The rows are grouped in 3 different ways at once. Each group adds its own fixed numbers to the row, and there is some noise. The rows also spread widely along 10 directions, which tell nothing about the answers.
(in the rows, 128 means zero)
Known rows, each followed by its group in each grouping:
[154 144 106 140 133 119 162 116 123 143 138 109 136 146 149 180 115 124
 142 119 149 115] | J vediv j286
[183 159 126 149 155 129 121  89 147 160 147 127 110 126 129 121 116 106
 165  74 121 106] | Z Mep j140
[114  69 129  79 139  40  80 114 152 191 139 148 111  74 121  66  98 115
 132 125 122  81] | J lud j973
[137 112 117 170 126 170 155 135  99 120  99 145 154 105 141 130 132 100
 145  75 103 137] | E Mep j140
[132  97 115 113 134  77 122  99 147 175 152 122 120 124 123 152  97 121
 128 124 158  86] | M vediv j604
[167 131 118 140 132 130 144 113 106 133 122 140 143 108 171 137 122  98
 137  82 121 140] | E semid j973
[143 134 114 136 144 113 184 138  84 128  68 146 187 114 180 155 118 104
 126  95 137 165] | M lud j286
[115 118 139 130 113 177 138 150 158 135  91 153 138  95  96 126 126  94
 122 157 146 131] | V semid j607
[134 138 142 153 120 160 118 160 106 152  91 109  95 112 121 208  42 101
 137 132 150 100] | V lud j604
[163 116 133  78 107 100  99 140 126 163 117 138 132  55 178 148  79  85
 114 127 151 134] | Z semid j607
[150 170 112 103 139  87 136 124 131 148  97 136 115  37 176 112 101 117
 103 142 142 174] | V lud j973
[153 194 119  99 161 131 161 121 161 119 116 136 147 113 137 136 156 118
 128 134 104 183] | J lud j607
[125 131 126  86 114 114 142 132 149 139 113 130 152  81 154 158 123 107
 100 149 149 150] | V lud j140
[126  99  97  79 152  63 153 157  91 139  97 123 143  67 187 146  94 129
 129 128  85 150] | M Mep j604
[101 115  87 128 121 114 190 158 107 124  92 116 134  75 154 134 130 137
 117 171 137 140] | J Mep j973
[132 102  88 143 111 110 132 102 133 149 166 130 143 113 158 125 133 125
 114  86 135 125] | V Mep j286
[163 168 124 151 139 147 118  85 169 152 145 135 104 120 111 125 124 102
 128 102 151 128] | V Mep j604
[ 92  96 117 110 122 100 149 146 112 134 116 136 169 107 149 165 111 134
 110 110 114 140] | J lud j140
[141 182 115 154 150 139 156 131 119 126  85 140 116  70 150 139  96 134
 111 124 124 187] | V vediv j604
[142 173 120 121 147 121 118 129 147 142 125 122 108 100 138 146 101 127
 132 116  99 153] | J lud j286
[116 103 115  72 152 103 164 162 108 118 114 118 160 137 147 168 130 132
 153 135  58 135] | J lud j604
[124 121 113 201 120 160 135 118 126 158 146 113 117 166 100 170  93 133
 145  87 154  84] | Z lud j286
[144 174  79 148 131 117 182  94 115 116 153 123 156 126 182 164 151 142
  92  88 150 183] | J Mep j604
[113 127 136  94 157 127 143 123 170 126 111 146 154 125 103 112 157 115
 147 138  82 138] | V Mep j973
[145 107  96 110 131 138 138 148 119 129 137 119 122  97 156 140 122 117
 144 120  73 141] | M semid j604
[167 139 138 140 136  99 126 131  85 169  87 132 127 102 166 168  58  90
 140  95 172 102] | J lud j140
[141 161 153 139 155 131 115 126 137 149  76 158 118  74 115 122  77 109
 131 113 134 152] | Z vediv j604
[118  73 130 136 128 122 124  95 154 157 154 145 158 158  98 120 139 106
 143  84 135  76] | V Mep j140
[121  97 106 105  87 158 147 155 130 116 126 134 154  67 166 128 143 108
 108 141 116 159] | Z semid j973
[145 130  90 134 158  50 156  76 127 164 174 116 123 149 155 144 110 161
 123  98 150 111] | V semid j604

New rows, each followed by its group in each grouping:
[144 150 105 192 133 165 169 131 105 133 100 131 124 105 130 134 118 121
 135 104 143 139] | E lud j607
[138 162 114 160 127 151 144 133 119 124 118 134 131 116 152 163 106 121
 119  97 124 166] | J semid j286
[174 180 109 171 163 130 177 113  97 139 120 105 118 160 151 189  96 128
 152  97 142 125] | V lud j604
[123 114 117 117 108 125 112 132 149 150 133 143 126  82 140 122 112 108
 107 124 137 138] | J semid j286
[147  53  90 121 128 105 129  92 137 149 176 148 140 109 136  60 168 117
 149  86  91  95] | E vediv j604
[165 149 139 153 139 130  98  94 133 151 119 173 144  89 149  95 106  94
 122  41 119 157] | V lud j140
[142 130 120 118 128 117 151 135  96 133 112 127 156 128 164 182 104 106
 121 102 143 137] | J lud j604
[138 156 108 126 151  76 172 118 121 150 110 119 131 127 152 161 104 141
 127 138 160 133] | J semid j286
[120 116 119 107  89 144 154 168 108 132  82 117 140  75 154 187  98  86
 100 168 185 133] | J Mep j604
[120 177 149 139 162  84 109 104 139 158  95 155 121  81 133 154  52 136
 102 104 144 164] | V vediv j973
[134 172 129 142 177  79 182 104 107 135  80 145 161 115 154 141 117 134
 125 103 143 167] | E lud j973
[149 129  70 142 113 122 181 111 129 138 166  95 114 112 161 156 144 143
 120 145 153 120] | E semid j607
[163 119 110 155 103 153 133 125 120 151 127 130 111  93 146 121 113  90
 135 108 159 109] | J semid j140
[106 133 147 127 139  72 113  66 179 176 151 151 145 147  95 145 111 129
  99 109 195 105] | J vediv j973
[129 120 108 168 105 105 160 110 105 162 115 132 137  97 150 155  90 127
  92 119 228 117] | Z vediv j604
[130 102 110 156  87 143 136 112 114 145 148 121 152 131 157 186 109  99
 103  93 185 108] | V Mep j973
[155 171 137  77 166  56 135 116 146 168 113 109 109 111 143 172  84 122
 143 155 147 111] | J lud j140
[ 94 123 123 135 111 147 164 133 127 119 122 138 172 148 126 197 125 125
  92 119 155 154] | J semid j604
[105 122 158 135 158  57 119 102 132 182  95 158 147 118 112 129  70 128
 119 102 177 106] | Z lud j973
[134 139 152 134 119 167 103  91 203 155 149 143 119 132  67 132 131  96
 125 128 174 105] | Z vediv j604
[123 144 131  97 118 138 164 151 141 124  92 117 137  84 144 185 117 110
 116 176 145 149] | E semid j140
[128 114 138 139 123 138  92 141 131 158 101 151  97  59 125 109  71  99
 128 118 123 122] | V semid j973
[153 146 101 135 123 139 153 128 108 123 113 136 144  81 177 132 124 113
 103 101 128 177] | V lud j604
[136 129 147 161 148 120 142 122  91 143  74 161 169 124 145 167  78  98
 132  72 149 136] | M vediv j973
[116 120 104 129 139 101 165 104 126 128 142 144 169 135 152 143 134 145
 102  94 120 162] | V semid j604
[144 116 106 126 141 159 165 155 125 121 100 138 142 106 132 120 142 107
 158 131  80 142] | M semid j607
[ 71 113 114  93 119 109 184 129 153 117 127 133 185 147 119 181 154 144
  84 163 154 158] | J semid j604
[136 143 113 127 106 141 138 128 120 120  98 161 171  37 189 118 128 102
  85  86 130 203] | Z Mep j140
[123 113 109 134 150  83 134 115 141 164 114 149 112  84 116  54 122 129
 139 127 130 109] | J lud j973
[142 167 132 166 136 179 148 138 144 135  96 119 110 123 105 178  92 111
 148 142 144 127] | V vediv j286
[142 100 124 146 107 174 162 171  73 115  80 135 163 104 169 176  97  90
 140 103 115 135] | V semid j140
[118 109 109 117 110 146 163 192  96 124  67 124 132  55 165 146  92 117
 131 165 108 152] | Z semid j286
[155 216 129  99 149  67 152 100 133 147  90 129 137  59 190 181  80 128
  78 151 190 196] | V vediv j973
[183 167 120  96 142 122 151 134 110 127  89 124 132  69 188 152 116  83
 136 125 126 163] | E Mep j604
[124 111  99 137 127  95 126  86 171 167 158 141 129 105 123 100 135 131
 110 115 158 120] | M vediv j286
[148  97 106 132 133 104 166 125 115 157 110 117 142 135 145 142 119 102
 155 133 165  79] | V Mep j286
[ 98  67  83 156  95 109 165 137  84 138 135 125 165 106 173 150 114 139
  97 105 152 122] | V lud j973
[121 113 101 110 148  95 173 120 123 120 136 137 193 148 163 141 156 140
 128  90  86 158] | V lud j286
[126 116 111 149 120 121 152 121 123 147 115 133 132  89 142 138 103 126
 116 126 160 120] | V vediv j140
[127 123 149 126 156  89 121 109 133 159 104 176 164 116 131 118  98 119
 124  76 133 143] | Z semid j607
[148 125 116 103 129  59  98  70 169 181 166 148 146 106 156 116 120 106
  98  86 174 130] | M lud j286
[131 110 105 128 114 129 158 134 108 131 128 137 166 112 169 164 121 119
 108 107 134 150] | V semid j607
[144 152 119 126 178  89 138 101 148 150 133 137 124 119 127  92 127 144
 153 101  86 135] | Z lud j973
[167 163 127 105 158  86 169  98 128 138 104 154 176 135 169 135 141 102
 130 102 151 160] | J semid j286
[139  80 135 131 142  63 117  89 113 175 139 146 159 137 145 151  91 114
 139  64 146  79] | E vediv j140
[171 202 109 186 151 144 173 110 100 128  76 139 111  66 161 130 102 120
 120 108 156 181] | E vediv j604
[100 116 147 124 121  99 125  96 159 161 108 162 159  99 108 122 120 102
  92 120 194 127] | E lud j973
[111  95 121 110 144 114 148 139 117 128 127 132 156 142 136 163 112 139
 136 108  79 135] | V semid j604
[156 160 150  92 176 110 124 119 163 147 100 141 129 116 114 119 123 101
 164 123  93 135] | E lud j286
[ 84 150 135 126 110 135 142 118 158 123 106 157 172  96 127 159 130 114
  68 124 168 183] | J Mep j973
[128  71 113 110  90 146 183 157  83 114  93 134 189 112 174 175 138  86
 117 129 153 131] | E semid j604
[139  85 143  92 165  48 129 107 111 163 123 149 194 178 155 166 101 106
 158  62 110  96] | V Mep j286
[123 139 145 168 132 101 138  98 133 171  73 169 138  77 116 102  86 111
 102 121 223 124] | Z vediv j973
[170 142  77 176 119 174 190 153  79 119 112 104 117 104 166 161 120 122
 151 125 128 131] | J vediv j607
[145 150 146 127 152 167 112 129 144 126 105 144 126 105 114 145 115  90
 148  93  79 149] | E Mep j604
[105 126 101 167 106 150 157 161 105 128  83 145 128  59 150 123 102 125
  99 135 144 169] | J semid j286
[133  72 120 128 102 107 128 128 112 160 127 141 147  93 157 129 102 106
 122 101 154 101] | Z semid j140
[144 154 126 198 110 185 138 126 119 138 108 142 132 116 135 161  94 108
 118  83 165 150] | Z semid j286
[147 108 131 137  82 197 128 195  80 138  75 101 113  86 152 226  55  60
 133 143 157 108] | M lud j604
[137 153 131 156 139 173 120 149 126 127 110 136 104  96 125 150  89 118
 142  96  76 152] | J semid j140
[154 112  81 120 132 136 157 104 152 130 172 119 131 126 135  94 181 127
 149 111  94 119] | Z Mep j604
[150 162 110  93 131 125 191 139 147 126  91 109 143  98 152 146 148 107
 127 194 160 150] | V lud j286
[144 118  77 133 125 116 160 119 120 125 137 136 137  68 182  87 151 137
 121 107  92 171] | E semid j286
[ 71  56 104 144 112 107 163 148 104 147 117 137 173 132 129 174 102 143
 105 120 142 115] | M semid j607
[166 174  80 134 141 138 174 150 102 121 127  94 105  99 173 168 117 140
 144 133  90 157] | J lud j607
[110 119 122 167 129 154 108 127 154 150 143 136 110 133  88 124 110 123
 141  98 109 108] | J lud j286
[157 150 140 140 143 164 131 130 150 145 103 132 124 130 106 138 118  88
 158 122 128 116] | V lud j286
[108 116 154 119 112 160  95 135 161 137 109 161 151  86 109 130 111  87
 113 106 124 142] | Z Mep j973
[180 145 137 122 165  98 105 111 138 179 144 104  85 138 121 154  74 118
 186 103 108  68] | Z lud j140
[137 129  86 128 159 152 230 153 125 109 105  89 125 162 104 141 176 135
 186 187 101  99] | J Mep j604
[157 124 125 126 161 105 156 113 101 136 114 157 192 156 165 160 120 108
 142  56 102 151] | M semid j607
[130 138 103 139 128 152 156 128 127 112 133 134 146 102 147 140 135 142
 119 104  93 173] | Z vediv j604
[118 142 119 110 142 132 143 176 124 134  89 102  90  81 123 151  91 130
 150 181  93 124] | J lud j973
[156 131 139  79 151 124 104 121 161 147 144 135 152 140 131 165 121  91
 151  95  84 129] | M lud j607
[146 159 102 139 117 200 133 134 162 112 145 123 101  96 114 114 157 107
 129 130  94 157] | J lud j604
[146 123  96 154 134 119 148 132 107 159 151  89 104 153 138 193  83 138
 155 117 129  82] | V lud j607
[115 173 144 118 144 101 113  85 188 158 126 160 138  88 110 116 116 130
  87 108 157 170] | Z lud j140
[131 108  97  84 132  82 160 146 124 154 125  95 105  99 143 147 112 133
 141 181 139  94] | J lud j604
[117 162 117 147 122 166 173 134 134 107 103 131 157 105 140 162 139 125
 107 126 131 181] | Z Mep j973
[125 124 119 126 132 102 127 132 126 164 129 117 119 119 129 175  85 122
 130 125 149 102] | J Mep j607
[127  94 110 172 115 149 115 113 145 167 155 117  91 123  98 136  97 116
 149 119 148  67] | M vediv j973
[134 124 119 126 136 159 132 122 152 123 145 133 140 123 120 121 148 113
 151  99  75 134] | Z Mep j973
[171 145 142 118 138 134 136 147  98 143  99 111 146 146 166 219  73  84
 156 102 129 118] | V lud j286
[142 155 136  89 143 100 115 127 131 143 103 146 139  83 157 153  96  98
 113 107 124 163] | J Mep j604
[162 121 146 126 127 165  84 112 154 147 156 135 120 137 114 160  99  86
 149  77  99 108] | V vediv j604
[146 130 150  86 128 159  93 140 175 150 141 109 100 128  91 180  99  88
 159 145 107  92] | Z Mep j604
[137 151 140 114 113 170 114 135 165 137 116 128 118  90 113 156 113  91
 120 138 142 141] | Z Mep j604
[ 86 137 117 162 115 124 155 106 147 141 108 168 177  94 124 127 129 134
  59 108 189 178] | V lud j607
[ 82 151 135 144 146 136 153 127 156 133  89 150 138 117  80 142 117 133
 105 141 150 152] | J Mep j604
[104 148 130  82 135 107 107  96 199 138 170 136 146 121 116 156 146 132
  99 110 104 158] | J Mep j140
[143 129 136 101 143  85 116 132 128 169  97 136 128  99 150 162  70 100
 136 128 142 122] | M semid j286
[149 152  91 134 132  98 170  87 139 136 156 124 148 108 171 139 141 149
 107 106 149 156] | Z vediv j140
[151 176  92  72 135 130 161 129 159 106 139 111 126  60 172 135 167 128
 107 158  81 201] | E lud j604
[110 134 109 160 157 125 176 110 129 124 123 150 163 156 110 118 151 146
 126  88 113 147] | J lud j604
[140 127  71 162 119 127 183 127 103 132 133 116 115 101 160 122 134 141
 117 129 149 137] | J semid j604
[121 106 153 123 129  94 163 126 111 155  56 167 183 101 141 136  96  89
 108 127 207 122] | V semid j140
[119 142 115 132 139  78 151 117 127 159 100 132 143  95 150 169  85 133
 103 134 174 145] | M vediv j286
[132 159 111 186 141 169 171 114 145 131 109 134 120 119 101 112 140 131
 134 117 140 134] | V lud j140
[135 122  92 100 136  80 159 155  86 137 106 117 129  75 187 148  97 134
 121 134 111 147] | J lud j604
[116  73 142  76 111  97 130 110 142 142 145 156 211 159 146 171 143  92
 110  88 141 117] | J semid j140
[120 134 119 115 126 106 136 110 160 163 140 105 111 124 113 194  96 126
 116 162 177 105] | M vediv j604
